All groups share one centre, and each spreads out both ways along 14 directions, with some noise.
Some rows, each with its group after it:
[  1  13   7 -59  14  13  56  32  15  64  -5 -46 -77 -54   6  19 -22 -14
  39] -> k837
[ 13  17  20  -3 -59  38  20   8   1 -25 -27   0 -19 -34 -19 -25  29  28
   4] -> k437
[ 35 -24 -22 -20  39  60 -22  24  60 -34   9   3  17 -61 -20 -25  44  29
 -18] -> k806
[  6  12  26   3  -9  15  25 -24 -22  16  18 -22 -15 -11   3  33   0  10
  35] -> k437
[  4 -63  20  27  -6 -27  40  87 -22  61 -51 -45  -7   5  50 -19  38  37
 -27] -> k181
[ 12 -13  -4  28  -6  36  64  -4 -35 -11  -3 -27 -31 -26   1 -25   8  18
 -24] -> k843
[  5  24  39 -26   4   0  -3  37 -21  10 -25  -4   0  -8  -8  27  -5 -14
  24] -> k698
[-17   1  29  20   6  21  25  -5  52  -4  21 -39  -8 -27  -8 -29  36  54
 -35] -> k837
[ 19  19 -40  53 -21 -23  -2 -15  64  42 -63  -9 -23 -27  21  -1 -25  -2
  21] -> k698
[-18  27 -39  -2 -31   3  -4  -5   9 -26 -19   1 -21  29  -7  -1   2  -7
  -5] -> k843
[-72 -11 -96  -5  -4  37 -46  40  35  29  54 -35  10 -56  15  45  26 -52
   4] -> k843
[-17  12 -14  30 -28  41  -3  31  31 -34  14  -3 -11 -20   8 -29  17   0
 -40] -> k181
[ 14 -15  17 -31   6  26  42 -13  29   1   2 -13 -23  14  34  -3 -32   7
  -7] -> k437
[-57  17 -21 -47 -50 -17  69 -10   6 -30 -23 -46   9  24   7 -28 -26  46
 -18] -> k843
[ -3  11 -35 -14  -2 -21 -46 -22   7 -32  12  24 -24 -13 -21  -9 -25   5
  17] -> k837
[  4  -3   1  30  -6  28  13   7 -27  53   7 -16  32 -11   5  57  40 -74
  12] -> k698
[ 18 -14  15  -1  28  24 -45   6 -24  42  44 -28 -35 -58  -4  25  33  18
  51] -> k698
[ -6 -20 -43  -7 -37  36 -34  53  51 -11 -19  32 -16  24  26 -29  33  -9
 -19] -> k437
[ -8 -14  -4  13 -10  -9 -41  32  38  29 -10  17 -22 -24  15  -2   9  11
  15] -> k806
[-38 -41  23 -10 -22  26  13  64 -13  13 -38 -58 -18 -52   1  60  46  22
 -10] -> k837
[-13  25  25 -23 -49   5   8  47  88  22   1  30  49   0  45   3 -15 -27
  15] -> k843
[ 11 -64  10 -45  51 -31   5 -23  32  14 -32 -35 -25 -21 -13  35  -7  20
 -19] -> k698
[ -9   9 -23  -5 -26  -5  34 -14  25 -10  25  14 -13 -18   2  16 -29 -31
   6] -> k837
[ -6  -6  -2 -11  72 -13 -30  63  28  13  28 -25 -37 -11  52  11 -60  -1
  -8] -> k437
[-16 -41 -18   7 -33   0  27 -20  49  17   1 -45 -31 -16  16  65  10 -41
 -23] -> k181
[ -3 -21  -6   4  18  85 -14  -4  22  26 -21 -24 -36  22  20  23  38 -12
 -11] -> k843
[ -9  26  50  25  19   0  16  20  60  27   4 -13  22 -55   9 -33  -9  41
  -5] -> k837
[ 27 -40  -6  67  -9  -3  -6  39  87  38 -34 -27  43   4  58 -22  46  13
 -44] -> k698
[-11 -15  -6 -21  18 -10  28 -18 -23  25 -34 -19 -24 -26 -29  -4  -4  -4
  -6] -> k698
[-65  -9 -32  12 -43  25  -6  18   8 -28 -10  10  25  11  35  43 -28  10
   6] -> k698
[-10  21  -6 -32  18  -9  29 -85  -1  11 -28 -41 -56  27 -29 -10 -19  30
  11] -> k437
[ 10 -11 -15  18 -46  26  43   3  16   0   4  37 -17  -5  25 -11  -8 -15
   3] -> k843
[ -3   9  -9  15 -67  -6  21  30  34  29  -1   6 -18  55  70 -41  -4  10
   6] -> k181
[-20  15  -8 -13  14  21 -74  32  -1  -1 -48 -22 -39   5  -9  -8  19  35
  10] -> k181
[-12 -63 -12  -1  18  63 -20  -4  -5 -48  12 -23  34 -29  -5  71  47  61
   5] -> k806
[-11 -39   0 -17 -11 -13  55 -19  45  13  -8  15  52  24  30  27 -26 -35
 -22] -> k698
[-38 -16 -87   9  52  48 -27  24   6  -2 -38  27  43  20  14  21  -3  19
  14] -> k806
[-30 -40 -31  34  26 -11   7   3  39 -16  50 -21  -4 -73 -24  26  16 -22
 -55] -> k437
[-30  33   4  47  -7  43  -2  -2 -30   8 -19 -46 -15 -43 -38  31  48  -1
   0] -> k437
[ -5 -25  52 -10 -72 -27   7  12  53 -19  40 -13 -25  -8  14 -21  24   7
 -44] -> k806
[-38  10  45 -24 -67  28 -12  31 -24  -9  44 -11  -8   2  41  21 -12   9
  26] -> k806
[ 23  -5  26   5 -27   4  38 -36  41  15  53  22  -5 -22  25   0 -26 -11
  18] -> k806
[ -2  -7   9  -9  -6   9  23   0  15  13 -22   1 -13  14  11 -59   2  43
 -10] -> k437
[ 27  17  12 -21  18  47 -23 -14   7 -40 -34  -7  -2 -41 -22   9 -22  -6
   0] -> k806
[ 14 -36  -7 -46  -5   5  14 -30  51   8  15 -15 -27 -40 -10  15   4  -6
   2] -> k843
[ -6 -38 -17  11 -58  22 -16 -40  68   2 -27  25 -17 -22  -7   2  37  19
   2] -> k837
[ 12   8 -14  29   6 -40  29 -20  19  19  -1  31  47  -2   9  45 -15  49
  74] -> k806
[ 22 -18 -41  37  -8   5  29  11  18  24  26  26 -40 -36   5 -35   8 -22
  -5] -> k843
[-20 -13 -29  18   1  22  -9 -18  21  10   1  31  20   8   7 -30   2   8
  -8] -> k437
[-13 -30 -25 -31   9  -1  11  34  47  16 -25 -19 -24  -4   5  10  11 -26
 -29] -> k837
[  7 -16  58 -33  -6  95 -11  77 -20  36 -37   6   1 -35  34 -13  20   9
  22] -> k698
[  3  33 -26  -7  31  17 -31  16  21  -4 -15  45  -2 -22 -37 -10   7 -17
  17] -> k181
[-15  23  21 -25  21   2 -21  15  51  23  23   4 -41 -44 -56 -14  61  41
  23] -> k181
[-16   1  -3  -9 -58  32  37 -26  22 -34  58  15 -11  11  24 -22 -12  28
   5] -> k181
[ -8 -32 -10  -3   3   6  -2   7  17   5 -24  -4   6  16  15  18  13  18
  -4] -> k806
[-35   4  -1 -16   1  29  11   3  32   1  -8 -15   4  -8  23  35 -38 -20
  -5] -> k437
[ 14  29 -31  15   7  12   0   5 -29  23   2 -11 -35 -14   1 -29  -6   3
  26] -> k843
[  9 -42  10 -32  32  33 -36  46  -3  22 -39 -27 -34 -59   0  14  14   9
   3] -> k837
[ 35 -24   0 -29 -38 -14  62 -41   2 -25  35   0   3  17   1  25   1 -11
   6] -> k181
[-13   4  -8 -40  -2 -27  -6  40   5  23  -2 -11  29   1   5  48  17  20
  52] -> k806
[  7 -44  11  19  -6   8  20  -6  15   7 -15  15 -50   1   3   4  18  20
 -12] -> k843
[ 17  -5  36   3  39  -8   4  46  40 -29  -5 -27 -38 -39 -14  14   5  16
 -39] -> k698
[ -1  16 -15  48 -27 -15  30  50   5  17   9  18  24 -50  11  37 -12 -56
   9] -> k181
[-14 -23 -25  23  -9 -18 -18   5 -17 -24  20   8  -1   1  -1   0   8  14
 -13] -> k837
[ 30  15  17  -6  -6   5   9 -23   4 -17  20  -7  -8   2   3  -9 -13  10
   8] -> k181
[ 12  10 -17 -16 -25  22  58 -40   0   5 -22 -10 -48  13  -1  28 -17 -27
  16] -> k837
[  7 -39 -34   4  18 -31  36 -36  31  10  -3  -2 -30  17  -6 -11   1  -7
 -35] -> k843
[  6   2  19 -53 -21   6  -8  -6  24 -29  48   4  14 -62 -35  -7  12 -17
  -1] -> k698
[ 25 -31   5   5  12  20  11  24  34  26 -21 -27  -8  17  12   3  50 -18
 -35] -> k843
[ -9 -28 -36   5 -18   2  13 -37  59 -11  24   3 -11  12  24  36 -11  -6
   0] -> k698
[-28  33 -26   9  -3 -43  10   0  36  14  26 -32   4 -17 -15  34   1 -32
  -1] -> k843
[-47 -14  46 -39  19 -11  54  61 -39 -40 -10 -11  11  47 -20  57   9 -27
 -56] -> k698
[ 15   5 -24  -3 -21 -60  -7  -7  32  17  27 -21 -42 -16 -11  22  13 -21
  17] -> k181
[-75 -53 -24  12 -55  -9   5   9  20   6  42  21  11 -10  32  15   9  49
  14] -> k837
[-16 -17 -12 -25 -61  13 -24  31  12 -50  16  27  -5 -12   7 -30  20  52
   8] -> k437
[ -6 -11  -9   0 -17 -14  -1  28  23  -4   1  18 -11 -26   3 -37  -1  31
  -2] -> k437
[ -5 -41  27 -63  57  12 -56  51  18  -9 -74  -6  29 -16  -6  11  -8   2
 -29] -> k698
[  9  16 -12  18  -6  -9  19   7  16   5   6 -11 -29   4 -17 -20  28 -14
 -21] -> k698
[ 11 -33   1 -28   7  18  -4 -24  45 -30   0 -18 -19   5  13 -51 -12  37
 -44] -> k181
[-20 -14   2   0 -22  22  25  31  42  -6   3  12  25 -21  34  30 -28 -30
 -12] -> k437
[ -3  42  71 -12  -3  46  10  15  10  -4 -35  -3  17 -30   2   8 -22  25
  22] -> k181
[-27  -2   5 -25 -11  24  -6   4  52 -36 -23  -6   9   6   0  -1  -6  11
 -33] -> k843
[ -7  35 -26   2 -11   4  -1   3  17  -3  -4   2 -22 -37 -17  18 -16 -29
  16] -> k806
[ 21   7  65   9   7  22 -70 -14   8 -28  38 -33   2 -63 -29   3  51  81
  23] -> k837
[-13 -15 -37 -13 -44 -30 -28 -17  52  21  -6  18 -66  24   4  -8   7  -8
   8] -> k806
[ -3 -33 -27 -12 -25 -30  26  -8   0  -2  12   7 -15  28  10  20   1 -12
  -2] -> k837
[-17  50   8 -53 -25  24  29  12   4  13  78   9  -6 -10  32 -35 -60 -55
  21] -> k806
[  2 -15   6 -12  12  18 -38  22  10  -1  32 -10 -18 -16   7 -16  22  35
   7] -> k437
[-33  15 -11 -15 -77   8  11  20  35 -18  -3  29  -5  -7  18  -5 -16  22
  27] -> k806
[ -3  12 -12  19 -16   3  14 -36  29  18   3  11 -19  27  11 -17   2  21
  13] -> k837
[-26  16 -19 -64 -11  40 -15 -48  60   2 -67  -4 -30  40   1   7 -27  23
  27] -> k837
[-19   1  12 -19 -20   5  15   5  43  11  17  16 -10  -3  17 -33  -8  38
  13] -> k181
[-14  -8  56 -38 -57  59  -5  25   1 -49  76 -26 -17 -23  22 -28  17  19
 -29] -> k806
[ -2 -90 -21  -7   7  17  -3  11   2  20  24 -20 -24 -31   9  41  48   2
 -10] -> k843
[ 30   9 -47  31 -11 -15  27 -12  -1  -9  40  28  -7 -10   8  -9 -25 -41
   5] -> k181
[ 33  62   3  33  11  55 -42 -12  -2 -16 -18 -29 -14   4 -39  -1  60 -32
 -14] -> k437

New rows, each followed by its group:
[ 66  22  -2  58   1  22   8 -36  31  48 -21 -18 -12 -27  20  -2   2 -18
  27] -> k698
[ 34  12  26 -17 -16   9  33  32 -11  -3  30  15   2 -45 -47  25  68  -1
  35] -> k181
[ -2 -28  -5   2   3 -18  28 -30  30 -42 -44  -5  45  21  -8  55  -9  -1
 -29] -> k806
[ -6  -8  25 -21  -3  -7  20  15  14  19  15  10  13 -12  17  28 -21 -10
  20] -> k698
[ 13  35  59 -35  -1 -30  36 -11  23  27 -74 -77 -11  11 -35  13  34   8
 -13] -> k437
[-45  -6 -16  -8  -4 -80 -12  30   3  45   4 -20 -36  32   9  -6   5   5
  -1] -> k806
[ -6  -1  22 -35 -32  52   8  46   2  21  21 -18   0  38  47   6  22 -47
  -9] -> k806
[-12 -15  -6 -37 -58   9  -2  11 -23 -64 -27  16  17  30  12  12 -12  28
   2] -> k843
[  3   4 -14  -2  -3  47  10 -11  42  24  16  39 -10   3  11  -1   3 -25
  20] -> k181
[-20   9  -5 -40  18  -7  24  34 -10   1  34 -47 -24 -28 -19 -26  13  10
 -18] -> k806
[-22 -94 -36   9  14 -49  -6  37  -9  18 -19 -16 -28 -34 -12  31  37  17
 -28] -> k843
[-12 -32  -9  51 -15  16 -18   0  -1  23  46 -32  26  16  55  54  32  28
  24] -> k698
[-16   1  11  10  20  26 -25 -24  -3   0  44 -19  -5 -16   5  24   6  35
  25] -> k837
[-18 -18  -5  57   1  -1  16 -19  -3   7  -2  15  15  18  28  26 -22  10
   2] -> k806
[ 11 -34  10 -10 -22  42  15 -19  35  -5  24  13  21  11  32  19   7  -9
  -1] -> k837
[-10  38   2 -39 -63 -31  23  -8  39  32  -3  10 -74  -4   8 -35 -48 -51
   9] -> k806
[-39   2 -32   7 -36  34   6  21  -3  32 -29 -11 -78  -9  11  -4   0 -26
  -2] -> k806
[-11 -29 -29  24  -1  21  10  11  14  -9   3  -4 -14 -15  25 -28 -12   3
 -36] -> k181
[-35  14  10  23 -24  -5  23 -26  80  24  48   3   9  -9  16 -18   9  44
  10] -> k837
[-16 -62 -20  21 -37  33  21  44  20  14 -58  35 -16 -37  27 -48   5  17
 -34] -> k837
[-17  16   7 -13  41  11   4  38  18   6 -11 -28  11  -6  11  17 -22 -18
 -16] -> k837
[-22  -5   3  29 -17  21   3  14  23 -23  10  16 -19 -19   3  -9  -1  15
 -19] -> k843
[  1 -50 -19 -20  28 -13  53 -72  11  50   3 -35 -87 -65 -27  34 -23 -22
   5] -> k806
[-20 -39 -29 -23  42 -25   9  -9   9  23  -2 -13 -15  11   9  15 -24   1
  -9] -> k837
[ -2  32  15 -13  30 -38  -2 -25  31   9 -30  -7  18  50   3 -12 -27  26
   6] -> k837
[  7 -37  19  10  -7   1  36  20  67 -22  45   0  27  25  34  16  19  -5
 -49] -> k698
[-64 -45  31 -30 -35 -47  75  31  44  79 -35  15  38 -31  49 -10 -46  46
  26] -> k437
[ -6   4  16 -65 -12  23  17  47  22 -14 -16  -6  42 -29   8   8  -6  20
  19] -> k806
[ 23 -14  12 -62  -3   1 -14   2  77  10   7   9 -32  16 -33 -20  77  18
   0] -> k181
[-36  45  43 -14  11  18  25 -26  72  28  34  37   2 -45 -18  -4 -28  21
  40] -> k181
[ 26 -50   0 -68 -20  -8 116  22 -40 -15  62   7  -7   3  48  18 -65 -53
  -6] -> k837
[-23 -13 -22 -32   4   6 -20  23  36  -6  17  -3 -27  22  30 -10 -17  17
  -4] -> k437
[ -5  17 -27  43 -39  17  -5 -15  21   4  -4  -4  -6  -7  31   5 -13  19
  29] -> k698
[-19 -46   3   0  13  47  -7 -23  70  21  41 -14 -19 -19  38  -8  -3   9
 -23] -> k181
[ 26 -44 -16  -1  64  -6 -15 -14  23  22 -44 -30 -29   0  -1 -16  -1  -6
 -43] -> k181
[  4   8 -25  41 -27 -17  14 -36  29  13  36  -6  -3  -9  20 -12  -7  23
  19] -> k698
[ 45 -53  11  -8 -32  10  33  30  35   3  17  20 -31 -37  19 -48  30  33
  -9] -> k437
[-58   4  -6  22 -17  51 -54 -41  41 -30  21   0  28  -9   0  42  14  37
  12] -> k837
[-28 -64 -17  15 -21  16  13  33 -21 -13  -5   1 -12  13  22  -1  29  36
 -27] -> k843
[-11 -14  -4  -1  -4   0   4  17  29 -22 -16  -2  44 -13   1  47   5  -2
  -8] -> k806
[-20 -25  33  25 -16  64  17  22  22   9 -54 -41 -15 -33   3  -3  50  48
 -30] -> k837
[ -5 -26  -5 -21  12 -18  -1  12  27  -7 -44 -27 -18  -2 -20  45  15 -15
 -26] -> k698
[-45  -6 -31 -21  -6 -34 -14  20   9  -8  26 -23  25 -11   4  24  -3   7
   2] -> k843
[-17 -42 -61  59  12 -37   7 -11 -12  -5  33   6 -22 -18 -26   0  34   5
 -30] -> k437
[-32  -2 -44  37 -11  38 -19  18 -35 -40  -8  13 -47 -54 -18 -10 -13  18
  -7] -> k843
[ -4  -1 -10 -17 -27  31  46 -12  50 -14  58 -30  24 -61   2  24   2 -43
 -18] -> k843
[-39 -36 -60 -29  10 -21 -25  -3  10  45  12 -26 -62  21  -3  33  27 -32
   3] -> k806
[ 33  19  -4 -44  -9  19 -11 -31  22 -10 -40   0 -42  12 -22   5   3  -8
  23] -> k181
[-25 -17  -1  -2 -22 -20 -49  38   3 -15  -6   4   7 -12   1   1  19  39
   7] -> k837
[-19  -1  42 -53 -33  45  44  26 -28 -16  34 -44 -12 -30  11  -1   3  22
   1] -> k806
[ -1 -32 -14  11 -15  28  45 -33  61  10  52   2 -43 -34  25 -47 -13  10
 -23] -> k181
[-53  24 -18  31  -2  -1 -25  60  54  -6 -17  13  41 -35   3 -13  -9 -22
 -37] -> k437
[ 14  -1  35   2   4 -38   4 -15  -2  43  24   7 -31   2  24 -39 -26  57
  40] -> k806
[ 37 -46 -49  60  -3  -2  33 -42  93  36 -46  51  -7  -2  10  19  20   5
  13] -> k806
[ 10 -38   5   7 -22  64  13 -14  -3 -27  15   4  11 -18   6  18  28   4
 -11] -> k437
[-20 -33 -26 -20   6   4 -29   7  -2   7 -28  -7 -12  20  12  42   1   2
  11] -> k437
[-32  36 -25  -2  15  -6 -41 -13   8   0  32 -16 -24 -11  -8  40 -23 -10
  32] -> k437
[ 20   8  -6 -39  -3   4  40  11  34  57 -15  18  -5  21  30 -26 -16 -13
  33] -> k806
[-11  65 -21  13 -47  36  37   7  33 -16   8  62 -12 -38 -12 -35 -28 -17
  25] -> k181
[-31  88  -9   5 -10  14 -18 -24 -23 -31 -47 -38 -42 -46 -59  22 -25  -1
  21] -> k437
[  1   5 -19  -8  21  38   6  27  -5 -20  24  -8 -16  13  18 -16 -10 -18
 -22] -> k837
[ -1 -24  10  44  40 -16   6  43  37  23  15 -19  -7 -12  26  28  11   5
 -25] -> k698
[-42 -16 -41  17 -36 -13  10  -8  14  13  -7  13 -18   8   7  23  -2   1
  10] -> k837
[ 16  11  18  -2  30  -2 -29  16  32 -21  11  27  51 -26  11 -22 -31  27
   7] -> k806
[ 41  -8 -29 -14  26  27  53 -33   6  40  -7   0  -9   7   2  28  18  22
  63] -> k806
[  6  -7 -29 -21 -48 -15   9 -37  49   6  59  -9 -69 -40 -15  27  21   4
  38] -> k698
[ 12 -38 -28   3 -50  15  15 -45  38  41  17 -13   5  -8  24  13  34 -10
  21] -> k698
[ -1   4 -23   8 -11  50 -21  19  -7 -10  34 -13  -1  19   9  43  55  -4
  19] -> k806
[-11 -31 -15  18   7  -8  -3  10  17  28  36   8  31  24  30  49  26   9
  25] -> k806
[-59   3 -27 -48   0 -10  -9 -19  30 -12 -37 -41 -15 -11 -19  28 -22  20
  -5] -> k843
[-19   4 -18  16   4  65  -9 -20  45  -8 -56  15 -31 -99 -22 -19 -37   1
  -9] -> k837
[ 43 -61 -22 -82  -7  68 -31   5  28 -25   9  -1 -25 -19  14 -68  28  36
  -9] -> k843
[-26   1 -33  15 -14  11  20   5   5  -3   8  15 -23  27  34  -4 -33   1
   2] -> k437
[ 12 -19 -56  12  28  -2 -25  56 -19 -22  11  32  18  22 -34   2  76 -23
 -23] -> k181
[ 38  34  -4  19  -8  25 -14 -45 -25  -3 -30 -17 -32  -5 -50  19  43 -15
  21] -> k437
[  6 -21 -53  -9 -51  -7   0 -47  82   8  30  13 -10  15  22  21   9 -25
  16] -> k698
[ -9 -48 -41   4 -49 -38  71  20 -10 -11  31  21 -20 -44   6  20 -23 -47
 -21] -> k837
[-34  12  -1  20 -31  12  -5  75 -19  18 -36 -43 -23 -11   0  55  49  -9
   4] -> k837
[ 30 -47  45 -23 -10  17 -26  12  22   8 -15  31 -31  19  22  -8  20  46
  18] -> k843
[ 23 -12  -1   4 -33  30  56 -11  57 -21   7  20  37   2  15  17  16   2
  -3] -> k806
[-56 -40   3 -41  22   8 -22  -8   2 -21 -13 -37 -26 -34 -30  19  12  69
 -12] -> k181
[ -2  13 -19  15  18  17  26 -15  20 -11  -8  36  47  31  29  -7 -48  -9
   1] -> k806
[-22 -53 -91  43  -4 -32 -24 -23  58  11  -5  -6 -55 -13 -36  62  69  -9
 -13] -> k806
[  6 -33   4   3   1  -7  27  30  18  53   8 -16   1 -34  11  37  43  34
  41] -> k806
[  7 -48  25 -17  23   4 -30  27 -23   8 -37 -15  17  -6   8  24  18  38
   7] -> k437
[  4 -20   6 -21 -36  28  68 -53  11  -6   9 -55 -27  63   5  58  46 -19
 -19] -> k437
[-12 -15  29 -50  -4   2  26  27 -17   8  11  -9 -45  -6 -17  38  19  -1
  14] -> k698
[-49  23  -8  13  15  46  21  15 -17  -6  26 -15   5 -18  24  32 -41  -8
   6] -> k837
